There are 10 hidden switches. A switch that is on adds its own fixed numbers to the row, and there is some noise. The rows also spread widely along 15 directions, which tell nothing about the answers.
In the rows, zero is written as 128.
Known rows, each followed by its switches (1 for on, 0 for off):
[125 101 130 138 142 145 153 116  94 133  95 143 174 162 164 140 190  73
 132 149  78 133 114 157 170 162 141 156 167 152 116 123] | 1 0 0 0 0 1 1 0 0 1
[112 121 158 130  66  90  98 109 130 120  96 123 104 129  94 116 138 146
 142 160  71 153 174 122 136 132  96 107  84 179 150 125] | 1 1 1 0 0 0 0 0 1 0
[120 111 190 123 129 106 139 137  96  95 110 153  90 109 178 142 157 138
 114 173  99 145 145 103 192 161  91 111 172  72  98 128] | 0 0 1 1 1 0 1 1 0 1
[166 168 120 138  78 102 156 165 111 150 102 101  85 161 100 148  98 100
 108 132 158 151 129 201  92 135 171 165 112 119 153 135] | 1 0 1 0 0 1 0 0 0 0
[ 99 115 136 134 142 132 183  87 116 151 116 131 140  98 137 128 115 109
 169  92 189 101  74 162  81 150  94 125 167 105 101 129] | 1 1 1 0 1 1 1 0 0 0
[104 211 126 139 149 111 157 125 128  98  90 143  76 171 131  86 107  62
  84 182 155 155 126 123 109 145  95 181 132 155 100 107] | 0 1 1 0 1 1 1 0 0 1
[117  72 167  98  64 101 126 117  91 126  93 128 101 146 146 187 168 170
 124 135  98 171 164 187 134 122 109 108 176 103 153 140] | 0 0 1 1 0 0 1 0 0 1
[129 111  97  86 124 124 114  95 136 142 114  88  90  98 145 118 123 111
 140 185  91 114 135 115 129 104  77 117 111 103 126 115] | 0 0 1 1 0 0 0 0 1 1
[ 69 147 210 104 138 132 155 134 128 130 171 154 173 106 143 113 173 132
 134 106 110 120 113  89 158 162  88  87 170 125 140  68] | 1 0 1 0 0 1 0 1 0 1
[176  87 127 173 147  80 137 125 104  96  97 129 139 100 130  87 131 137
 110 124 105 171 122 120 108 141 247 126  95  95 147 187] | 0 1 0 0 0 1 0 0 1 1
[106  83 149  68 136 114 119  84 150 105 115 192 161 115 124 124 130 140
  88 138 102 172 130 138 105 122  85 113 144 102 157  88] | 0 0 1 1 0 1 1 1 0 0
[136 160 124 163 116  95 146 121 113 114  93 125 119 129 145  61 143 125
 154 166  72 107 123 108 129 161 176 149 125 119 113 116] | 0 1 1 0 0 1 1 0 1 0
[115 142 147 179  90 100 144 112 105 145 100 133 122 131 105  77 144 106
 154 134 139 111 112 166 119 167 153 135 132 146 131 139] | 1 0 1 0 0 0 0 1 1 0
[ 89 108 161 109  74  87 132  99 102 126  90 111  91 119 143 143 163 147
 178 158 100 136 158 150 119 126  71 107 153 133 118 104] | 1 1 1 0 0 1 1 1 0 1
[112 103 136  90 120 135 123  89 126 153 121 115 138 126 156 135 101 151
 155 135 119  88  93 179 136  64 113 119 139  59 129 138] | 0 1 1 1 1 0 0 0 0 1
[ 96 150 114 112  94 120 154 102 117 167 127  98  98  84  93  70 141  54
 111 134 174 109 116 139 114 164 137 115 167  90 156 145] | 0 1 0 1 0 0 1 0 0 1
[164 138 138 158 111  84 173 161 101 139 107 104 124  92  96 129 129  74
 137 112 136 155 126 148  98 171 171 126  76 158 145 133] | 1 1 1 0 0 1 1 1 1 0
[111 173  99 121 142 193 149  98 129 140 131 171 123 148 150  85  94  87
 114 137 160 103 100 136 127 162  94 142 164  84 125 102] | 1 1 1 1 0 1 1 0 0 0
[107 101 173 127 109  72 129 113 129 105  89  77  56  70 115 119 128 151
 142 171 112 144 134 121 125 103  97 102 102 107 118 164] | 1 0 0 1 1 1 1 0 1 0
[136 122 124  96 169  79 159 104 153 117 117 103 122  94 125 134 163 120
 116 170  92 125  99  68 129 164 139 165 154 138 132 103] | 0 1 1 0 0 0 0 1 0 0
[106 202 164 143  91 101 127 140 132 114 122 159  97 155 122  81  81 143
 132 147 142 142 146 136 102 144  89 121  94 122 105  85] | 0 0 1 0 0 1 0 0 0 1
[133 158 147 172  80 103 161 148  70 129  86 151 124 156 143  92 151 104
 129 129 129 147 140 172 122 170 175 138 167 103 122 132] | 0 1 1 1 0 1 1 0 0 0
[116 114 127 146 149 163 160 106 105 158 110 158 178 136 124 138 142  64
 133 107 156 127 104 149 139 173  95 134 148 156 117 145] | 0 1 0 1 1 0 0 0 0 0
[128  88  92 127 123 121 140  89  78 125  87 122 125 125 163 109 164  93
 129 144 127 158 136 144  90 119 134 126 175 109 137 133] | 1 1 1 0 0 1 0 0 0 0
[157 200 110 118  88 116 160 178 101 141 139  78 111 136 149 127 131 114
 142 138 112 136 146 116 106 163 143 126 114 116 146  78] | 1 0 1 1 0 1 0 0 0 1
[144 151 165 117 100 119 129 171 108 122 101 126  85 157 127 166 145 106
  94 167  89 173 179 128 176 134 113 142 126 131 140 126] | 0 1 0 0 0 1 0 0 0 0
[154 127 128 138 114 110 154 136 122 130 120  82  65 102  97 141 165 145
 105 133 129 143 137  97 131 182 197 133 148 113 195 176] | 0 0 0 0 0 0 0 1 1 0
[149  76 117 147 182 143 138  89 157 112 116 159 117  89  99 126  90 116
  91 118 157 168 108 104 113 173 144 128  92 124 142 193] | 1 1 0 0 0 1 0 0 1 1
[135 121 119 138  86  99 136 109 125 182  79 117 171 136 111  92 118  77
 181 155  87  80  95 226 131 120 153 153  92 124  99 127] | 0 0 0 1 0 1 1 0 1 1

New rows, each followed by its switches (1 for on, 0 for off):
[ 85 146 145  95 111 119 119  88 147 112 122 173 114 107 117  72 129 138
 103 148 129 146 157  79 108 162  76 107 168  97 140  94] | 0 1 0 0 0 1 0 0 0 0
[131 117 169 134 132  99 134 118 152  97 118 157  91 130 104 169  94 183
 104 126 137 179 138 106 119 167 105 129  96 149 129 146] | 0 1 1 0 0 0 0 0 0 1
[182  84  69 116 154 156 119  72 177 121  99 177 141 143  98 159  99 142
  92 132  89 149 132 100 122 194 145 165 100 147 171 165] | 0 1 1 0 1 0 0 0 1 0
[118  89 162  88 113  90 126 117 142 114 114 104 123 108 119 155 156 192
 120 127  60 169 147 108 119 109 143 104 124 128 179 137] | 0 1 1 1 0 1 0 0 1 1
[143 130 159 126 113 126 155 172  85 122 128  70  68  84 136 151 151 128
 119 119 127 165 154 105 135 122 147  85 121  92 169 159] | 0 1 0 1 0 1 1 0 1 0
[161 123 132 166 146  85 157 135 122 133 104  80 123 124 105 113 128 115
 119 135 126 124  73 163 122 116 233 171  96 129 148 179] | 0 0 0 0 0 0 0 0 1 0
[156 114 162 130  52  78 113 139 118  91  87 158  85 145 125 149 122 192
 111 155  80 196 189 144 128 185 124 118 108 123 146 126] | 1 0 1 1 0 0 1 0 1 1
[109 114 176 162 127 115 143 110 110 113 114 186 169 136 154  91 137 163
 135 111 119 131 110 135 136 174 140 111 158 101 115 139] | 0 0 1 1 1 0 0 0 1 1
[140 147 169 146 105  72 146 143 149 131  95 122 101 122  80 128 106 143
 129 145 113 135 122 152 121 141 152 145  86 135 136 149] | 0 0 1 1 1 1 0 1 1 0
[121 130 110 165 167 136 154  89 126 121  91 152 126 170 125 110 115  85
 100 138 166 148  82 170 109 143 145 183 135 167 126 159] | 1 1 1 0 0 0 0 0 1 1
[146 189 124 111  95  75 148 146 133 119  97 117 111 159 114 130  79 123
 127 144 136 154 128 174  57 114 114 161  76 140 125  74] | 0 0 1 0 1 1 1 0 0 0
[134 187 104 166 109 179 159 143  72 141 125 111 107 152 127  85 137  61
 120 103 160 128 131 157 117 135 189 121 124 124 195 154] | 1 1 1 0 1 1 1 1 1 0
[143 121  91  91 150 140 139 101 137 107 104 113  89 111 141 151 127 126
 121 159 119 150 139 100  98 148  90 138 127 120 152 112] | 1 0 0 0 1 1 1 1 1 0
[ 88 132 165 149  91 103 125 107  82 118  85 169 122 135 152  60 134 110
 134 156 145 141 133 185 117 119  87 113 156  95  95 112] | 0 0 0 1 0 0 1 0 1 0
[ 98 108 161 126 186 129 123  89 142  91 121 151 184 126 174  97 141 167
 151 160  54 117  87  83 167 109 110 130 123 129  99 100] | 1 1 0 1 0 1 0 0 0 0
[101 130 194 140 158 125 148 133 124 118 111 159 114 131 132 141 127 105
 112 144 142 152 120 127 161 134  73 134 139 136  90 131] | 0 1 0 0 0 1 0 0 0 0
[130 107 115 157 139 171 141 108 117 136 102 142 125 120 102 114 154  59
 107 137 107 146 136 113 167 188 137 128 118 163 154 180] | 1 1 0 1 0 1 1 0 1 0
[ 88 140 214 136  82  81 157 160  76 126 122 106 145 124 144 124 195 139
 151 111  86 151 143 136 146 134 132  88 148 153 142 106] | 0 1 1 1 0 0 1 0 1 1
[115 172 154 145 154  97 147 140 122 102  99  90 110 163 153 128 150 141
 141 177  80 134 112 104 140 113 107 161 105 187 107 107] | 0 0 1 1 1 0 0 0 1 0
[143 118 178 156 125  95 106 145  93  61  95 158  86 135 166 126 118 154
 104 170  96 201 177 101 147 131  93 104  82 130 107 135] | 1 0 1 0 1 0 0 0 1 1
[139 141 136 123 138 131 144 141  97 108 113 137 128 137 149 142 111 105
 112 128 152 177 126 163 108 124 110 129 102 133 143 106] | 1 1 0 1 0 0 1 1 1 1
[130 108 168 125 101 100 121 106 165 136 111 159 119  98  71 113 134 132
 112 151  70 114 142  95 183 181 160 124 124 106 158 166] | 0 1 1 0 1 1 0 1 0 0
[106 101 134 169 146 152 128  96 111 106  98 125  75 157 124 135 151 114
 107 152 123 169 138 122 147 134 126 129 118 180 144 196] | 1 0 1 0 0 1 0 0 0 1
[144 100 122 157 196 176 145 109 132  99 104 142  75 118 125 159 126 111
  91 151 145 173 129  82 154 175  99 133 113 150 140 195] | 1 0 0 1 1 1 0 1 1 0
[158 139 110 105  95 132 129 146  92 124 126 101  73  95 150 133 117 149
 141 131 126 160 179 103  88 119 110  77 107  77 168 110] | 0 1 1 1 0 1 0 1 1 0
[153 110 135 112  80  93 122 145 111 127  83 117  70 125 103 158 114  72
  89 171 126 189 173 182 129 128 110 133  90 123 134 146] | 1 0 0 0 0 1 1 0 0 1
[100 145 173 126  93  89 127  97 160 113 103 149 111 127  87 122  86 188
 145 121 137 138 129 140  92 148  87 123  94 145 131 122] | 0 1 0 0 1 0 1 0 1 0
[139 119 117 159 122 131 170 131  96 151 101  97 115 130 129 146 183 104
 142 132 121 134 128 127 138 184 159 141 167 139 136 164] | 0 0 0 1 0 1 0 0 0 0
[147 180 118  93 138 133 155 147 120 122 115 154 153 174 188 152 126 135
 139 150  96 134 131 118 115 158  68 167 156 132 106  27] | 0 1 1 0 0 0 0 0 1 0
[126  90 132 145 158 122 150 107 106 114 105 120  90  95 126 161 104 101
 133 116 178 181 129 130  81 130  60 103  72 175 109 151] | 0 1 1 0 0 0 1 0 1 1
[115 137 106 174  90 138 155 108  67 133 104 132 159 133 132  85 175 116
 170  92 129 149 150 124  81 190 152  95 141 162 148 131] | 0 1 0 1 0 1 1 0 0 0
[142 104  66 118 151 178 131  91 122 149 133  78  97  83 129 126 131  82
 148 143 130 116 129  84 117 140  99 103 100 125 145 149] | 1 0 0 0 0 1 0 0 0 0
[118 100 132 100 127 129 137  88 131 125  99 137 135 173 145 180 130 166
 131 133 120 143 106 177 113 109 104 165 164 138 143 115] | 1 1 1 0 0 0 0 0 0 0
[152 125 150 161 115  75 147 137 105 133  85 127 144 146 131 114 133 123
 144 152 102 126  99 191 130 125 179 161 112 127 117 131] | 0 0 1 1 0 0 0 1 1 0
[125  81 151  90 159 110 122  91 153  91 105 142 111 116 157 150 113 169
 115 179  80 145 105 125 142 103  87 139 128  93 109 117] | 1 0 1 1 0 1 1 0 0 0
[107 182 152  95 107  81 145 137 123 116 113 125 157 154 164  92 166 138
 138 165  70 122 133 112 125 142 129 149 174 108 120  54] | 0 0 0 0 1 1 0 0 0 1
[165 105 116 123 124 125 145 128 116 153 113 120 128 104 125 114 116  89
 111 130 121 122 105 166 132 122 189 140 134  62 156 157] | 1 1 1 0 0 1 0 0 1 0
[ 63 135 140 108 100 134 119  81 108 146  91 123 122 177 125 115 172  84
 134 169 129 124 123 194 133  84  69 150 169 171 146 104] | 1 0 0 0 0 0 0 1 0 0
[128 132 143 116 114 160 115 134 101 111 122 135  98 153 141 163 131 120
 112 141 110 170 171 120 162 133  84 108  99 145 148 129] | 0 1 0 0 0 0 1 0 0 1
[117  72 157 145 122 128 100 116  78 107 133 102 105  78 141  85 184 113
 111 151  76 154 159  72 176 105 149  53 106 108 163 181] | 0 0 1 1 0 0 0 0 0 0
[152 105 116 168  87 141 128  94 123 117  95 189 114 124 117  98 130 146
 126 137  94 138 157 103 152 244 161 121 146  99 139 168] | 1 1 1 1 0 1 1 0 0 0
[129 165 190  99 134 114 165 164 144 140 142 123 114 118 140 150 119 142
 122 148 110 100  92 132 181 137 132 150 165  62 128  99] | 1 1 1 1 0 1 0 1 0 0
[146 135 161 117 129 111 174 156 129 175 123 148 181 118 121 137 121  72
 123 119 119 105  87 174 153 154 146 153 146  88 111 109] | 0 1 1 1 0 1 0 0 0 0
[131 109 136 155  94 139 121 116  74 133  86 159 150 174 160 122 106 127
 156 123 128 141 122 236 111  83 112 119 101 119 116 125] | 0 0 1 1 0 0 1 0 1 0
[142 120 189 131  70  88 129 165  99 114  98 160  84 135 117 155 125 119
  92 143 120 193 183 168 143 158 101 111 111 121 131 132] | 0 0 1 0 0 0 1 0 1 1
[ 88 161 191 115 121  92 146 143 116 130 110 123 105 126 133 111 116  76
 113 162 156 137 113 168 128  93  52 134 134 124  98  93] | 1 0 1 0 1 0 0 0 1 0
[144 203 147 121  63 135 175 180  96 147 134 135 103 168 137 142 132 118
  98 115 157 138 134 175 131 199 150 150 191  81 165  93] | 1 0 1 1 0 0 1 0 0 0
[108 196 142 106 141 136 136 128 141  90 113 171  91 178 159 104 116 135
  78 180 136 157 135 109 127 154  79 170 182 102 120  71] | 1 0 0 0 0 1 0 0 0 0
[149 108 136 178 124 134 127 114  93 117  88 198 113 132 139 109 113 104
 128 142 143 152 151 141 141 178 109 121 120 116 104 149] | 0 1 1 0 0 0 0 1 1 0
[135 169 119 101  83 153 115 133 103 144 134 129 133 158 149 103  96 123
 129 134 134 116 130 177 126  94 132 124 125  68 162  92] | 1 1 0 0 0 0 0 0 0 0
[118 145 137 154  80 181 139 136 105 163 130 108  76 150  84 134 136  91
 112 105 154 133 149 167 153 152 165 106 116 132 190 197] | 0 0 0 0 0 1 1 0 0 1
[104 136 129 147 104 181 155  95 144 181 130 141 129 127  95 119 144 101
 150 118 125  74 113 118 170 220 113 123 167 128 142 165] | 1 0 1 1 1 1 0 0 0 0
[126 140 157 141 143 128 127 116 159 105 142 140  83 101  92 102  93 156
  96 139 141 141 112  94 137 156 131 113  87 120 162 154] | 1 0 1 1 0 0 0 1 1 0
[172  81  81 118 158 127 143  95 137 141  59 151 106 142 140 180 114  83
 121 191 119 143 122 167 143 159 106 192 143 112  88 154] | 0 1 0 1 0 1 0 1 0 1
[126 107 139  90 146 102 154 105 141 133  98 158 150 151 143 132 143 117
  88 151 112 132  86 176 123 121 149 184 205  79 128 109] | 0 0 1 0 0 1 0 0 0 0
[129 160 114 122 161 123 176 126 109 128 109 136 162 145 170 109 139 115
 136 120 142 133  95 137  81 140 131 161 176 112 116  78] | 0 1 0 0 0 1 0 0 1 0
